The first 5 rows are patterns. Each new row is the sum of 2 different patterns, raised or lowered, with some noise. Before adding, each is slid sideways (what falls off one end comes back at the other), maybe read backwards, and multiplied by a number that may be negative. Names go in the order of the patterns.
Known rows, each followed by the names of its patterns:
[-11   6  -1   4   3   0  -3  12   0   7   8 -12 -29  27  -3 -23   6   8
  -9  -5   1  -2  36 -14 -12  10  -1  -2  -2  22   2   2   8 -13  18  -2
   5  -2  12  23   1  -9 -13  29 -16] : Z
[ 10 -10  -9 -30 -27  -5  -1   6  11  -1  34  13  -1   2 -19  13   0  -3
  11   3 -10  -2 -10   4  -3   0  25   7   2  -2 -24  -2  -8 -16  -1  -2
   8 -35  -3   6   4  10 -23   5 -27] : A
[ -5   3   2  -4 -25 -10  -3 -13  -6   3   3  -4   6   9   0 -12   1   1
  28   6  15  -5   7   4  -6   3  -4 -11  11  -9  10   9 -22 -17  -4  -9
 -16   1  23  16 -15 -24 -13  17 -24] : D
[  4   0  17   1 -12  16  -1  36   4   2  11  10  -8 -18 -12   8   0 -20
   9   5   9   1  -2  -5   6 -11  -3  -5  34  23   1  -2  18   3   6   2
  -4 -36   8  12  -5  10  13  -5  11] : X
[-36  20   5  -2 -19   1   2  -2 -27 -20 -32   7  -3  -2  -7  12 -13  36
 -36 -14   5  -7  13  17  -1   7  -3  -2   7 -36  14 -12  14   4  12  -2
 -11   4 -11   4 -36  -8   5  -7  -1] : G

New rows, each followed by the names of its patterns:
[-16 -27   6   3  19 -19 -12 -11 -22  -9 -16 -19 -10 -10 -23 -17 -14 -22
 -60 -34 -14  -8 -30 -39  -3 -26 -35  -1  -5  -1  -8 -35 -31 -13 -36 -36
  -9 -16 -24   5 -36 -15 -36 -20 -12] : D X
[ 13  20  -2   5  18   5   3  14  10  13  12 -14  11   3  -8  -1   5  12
   7  18  10   1  23  18  -2  17   9  12  10  14   7  -1   0  19   9  13
   2  13   0   0  11  11  21  14  28] : D X
[ 20   4   6  34  38   0  30  28  20   2  16  40  30  23  -5  43  25 -14
   2  33  41  10  -1  38  16  25  -1  21  34  30   9  10  23  24  25  -4
  22  15  11  28  10  14 -10  14  -6] : Z D
[  0  12  11   4  12   5  17   7  13 -17  -1  17  12   4   6   6  10  14
   3  -3  28 -11  -5  29  25  11  19  16   6  -8  -3  21  29  12 -12  40
   8   0   6  21  33  15  13  15  22] : Z D
[ 38  32  15   1  40  16  14  32  23  31  32  -6  33  20  -8  44  17  30
   2  20  17  20   8  -2   5  17  24  15  -6  19  32  45 -20  32  24  20
  15  -5  23  18  27   4  19  25  20] : Z G
[  9 -46  35   5  15   3  -6   1  11  -1  13  -4   2  10   7  15  20  26
  16   3 -10 -17  13   7 -12 -35  26   4  19   3  -6  12  10   1  -2  12
  39 -18   7  21  32  26  -5  -3  29] : Z X
[  9 -19   7  13 -15   3  11  31 -29  16   4   4  18  -6   3   6   5 -15
  31  17 -24  13   9  -7  -2   6   5   0 -11 -13  -2  24 -23  20  11  14
 -24  14 -15  -7  11 -15  28   8   2] : Z G
[ -6 -13  16  11   3 -16  -1  -4 -11 -22   3  16  23   6 -23  23   2   2
 -18   9  20   1 -16   3 -34  12   2  14  31  15   8  38 -22  -8 -13 -26
   8   9  13 -13   8 -18  19 -19  21] : A G
[-10   2  14  22  24  -6  18  -3  14  -3   4 -15 -23   7  15  21  16  -8
  49  11  -7   4  12  40  13  -2  15  12  -7  -6  14  25   4  21  21  14
  17   7   0  15   3  14  15  30  19] : A D
[ 13  14  27 -21  27  19  28  13  23  28  48  -3  17 -20  29  32  21  18
  43   6  66  -4   7  37  23   5  37  21  33  21  34  26 -11  52  38  31
  26  22  24   7  25  12  32  -7  22] : X G
[-63  -7 -13 -27 -16 -19 -31  10 -50 -27  -9 -29   5  -1   2 -14 -21 -31
 -14 -39  -2 -32  -4 -14 -15 -31 -31 -23 -49 -18 -45 -23 -20 -46  -6 -58
 -24 -28  -6 -15 -17 -31 -26 -43 -49] : D G
[-71 -46 -41 -27  -8 -32 -37 -23 -31 -13 -39 -25 -21 -23 -27 -46 -41 -35
 -23 -28  -5 -17 -16  -4 -31 -14 -54   7 -23 -30 -24 -35   4 -21  -7 -28
 -25 -37  21  -9 -13 -28 -30 -35 -20] : A G
[-23 -41  -7 -28 -17 -37 -22 -20 -11 -39 -44 -22 -26 -34 -26 -18  -3 -16
 -16 -42 -21 -33 -30 -17 -32 -22 -16 -23 -25 -18 -16 -14  -5 -30   0 -36
   5 -17 -18 -25 -20  -1  -5 -25 -13] : D G
[-44 -31 -16   2 -43 -32 -30  -9 -34 -50 -25 -34 -19 -29 -28  -8 -20  -8
 -53 -26 -49 -18 -36 -28 -22 -26  -9   9 -32 -26 -31 -54  -3 -29 -21 -31
 -26 -35 -18 -41 -48 -43 -46 -25 -24] : X G
[ 11   8   5  12  19 -13   9  36  47   2 -16  15   3 -17  -5  28  42  18
   5 -17   9   1 -19   3  14  13  33   4  11  49   4  30   5   7  41  18
  42  23  10  11  21  16  29  15 -18] : D X
[ 24   3   0  -5  -9  -3  -4   7   3  -9  20  17  -1   1 -34   3 -11   4
   1  -1   0  -2  -2  12 -11   7   6  -2  19  13 -11   5   8 -10 -18 -15
  16   1   7  -7  22  11 -15   4 -13] : A D
[ -1  20  18   4  36  -8  20  16  -3  11  49  -1   8  12  10  21 -14  22
  -3  32  14  25  17  -7 -10  24  12 -37  11  20  -2   4 -17  24  44  -3
 -14  20  11   8 -13  15 -12  17  15] : Z G
[ 27 -12  26  -2  11  26  19  43  20  16  27   3  -6  51  14  34  12  21
  20   8  -5   4   4  38  24  26  18  21  26  27  22  21  13  21   9  13
  19  31  18  19  27  47  42  35  14] : A G
[ 22  29  10  46  -7   6  17  32   3  10  10  34  41  65 -13  19  33  16
  -5  31 -14  43  29 -17  31  11  -8  15   8  18  -1   6  46  -5  35 -12
  12  -1  17  13  -8  23  15  57  -1] : Z G
[ 20   8  23  32  14  17  26  30  15 -15  50  23   5  -8   1  33  34  -2
  19  72 -11  20  11  23  32  26  18  27  14  30  23  18  17  10   7   2
  12  24  40  42  12  22  36  63  -1] : Z X
[ 10  -4  16  16  19 -19  -2  21  12 -15   9   9  37  21  55  -1   8  19
  -3   4  12 -10  18   4   7  19   1 -19   9 -26  -8  11  25  21   2   2
   8  21 -12  22   8  12   1 -12   4] : D X
[ 30  25  -7  -6  21  20 -16  11  12  19  38  53  16  18  24   9   4  47
  11  11  18  -3  32  26  21  15 -10  21  38  26  13  28  31  22  13  -3
  32  12  13  24  10  23  25   8  29] : A X
[ 21  -7 -14   5   7  -4   5 -15  -2  11  -4   4  13   2 -13  17   1  -7
   5   6 -10  -2   4   4  27   0  -6  14 -14 -10   2  19  -5   3   6  -9
  19  22   3  -4  12  17  -2   0 -14] : Z X
[  0   9  38  24   1  32  24  22  15  17  10  15   9  21  12  45  20  15
   4  36  14  19  22  12 -11  29  19  19  18  21  24  37  22  22  39  16
  -9  20  26  62  28   6  40  30   7] : D X
[ 11 -10   6   9   7  43 -18  18   7  -1   4 -23 -15   0 -10  16 -29 -13
   1   5  10   5   0 -31  13 -15  -9 -26  -5   1 -20  -8   3  10  35 -16
   1   2  -5  -3 -25   5   7   2  -2] : A G
[ 13 -11  -5 -10 -24  -4 -28 -45 -14 -14  -2 -20  -2 -12 -19   1  12 -14
 -11 -22  -9 -16 -30 -17  -7  -9   7 -25  -7   3 -19 -24 -25  15  -5 -15
 -12   3   2  -6  -1 -17   4 -10   7] : A X
[-12   1  -9   8 -11 -11  -2  -1   0  -3 -18 -10 -40 -43 -20 -16  -4 -13
 -17 -11  -5  -6 -14 -10 -26 -11   4   5  29   4   8 -15 -33 -37  11  16
 -17 -52  19   0   0 -15   1  17   1] : D X
[  3  21  18 -14 -10  26  35   3  14  19  22  14 -14  19   4  36  10  10
  36  35  36   1  21  -7  21 -10  18   9  26  28  15  14  19   0  -3  34
   2  29   2   9  45  26  -8   0  -4] : X G
[ -9 -38  -9 -29 -27 -30 -54  -6 -15 -26 -26  -2 -17 -47 -23 -26  -9 -25
 -45 -21 -19 -22 -37 -45 -11  -3   8 -55  -8 -10 -25 -31 -19 -50  -3 -13
 -37 -20 -38 -43 -13  -2 -47 -22  -8] : Z G
[ 29  26  -2   4   0  24  19  -5 -23  61  14  -5  20  -1 -11  10 -31  24
  17  -9  40  -4  20 -26   2  -7   2  27 -13  18  -3  42   4 -17  10  15
  52 -39  16  17  20   6  -1   5  33] : Z G
[ 20  22   8 -34  -6 -30  17  13   5  -6   1   6  32 -43   0 -23   9  -2
 -18  11 -12   4  -2   1  16  16  32  -2  30  -7  18   3   1  19  25  10
  31  23  26 -20 -49  40   9  24   1] : D G
[-31   4 -44  -7 -14  -4   8  10   6 -17  24 -15  -3 -12 -16   5  -9  10
   8  -7   2 -14 -56  29 -13  -2 -26 -13  -1   9 -37 -24  -6 -10   6 -14
 -24   5  -1  18 -35 -11  -4   4 -16] : X G
[ -7 -31 -30 -26 -47 -27 -15 -16 -15 -16   3 -21 -34 -25 -20 -15 -24 -17
  -3 -21 -63 -41 -34 -16 -18 -17   9  17 -25 -24 -25 -13 -18  -4 -34 -22
 -33 -28   5 -41 -27 -46 -14 -19 -13] : A D
[  4  -5  14  11   5  -7   4   7  15 -10  -6  15  12   6   7  34   5  15
   2   1  22   4  10  10   9  24  11  -1   3  24 -21  -1   8   8  11  14
   4   3  23  22   8  10  -7  -6  16] : Z X
[27 18 25 23 14 34 32 22 31 26  3 25  7 27 25 31 -5 40 38 43 33  6 30 15
 34 17  7 22  7 24 21 34 53 21 54 33 30 28  4 31 16 29 23 46 14] : A G
[ -4  10   8 -33  -3   7 -16  -7  16  12 -13 -16 -37  14  -7 -12  -2  -1
  -7 -33 -11  -7 -14   3 -15   0  -9   0  -8 -22 -12   3   8 -11  11  12
 -10   0  -6 -10  -3  -4 -17   2 -14] : Z D
[ 34  20   3  28  17  47  39  14  21  31  10   4   8  36  19   3  30  15
  36  16  20  13  29  21  17   9  39  49  11   9  35  19  24  21  14 -13
  30  28  17  30  23  -2  39  19   6] : Z X
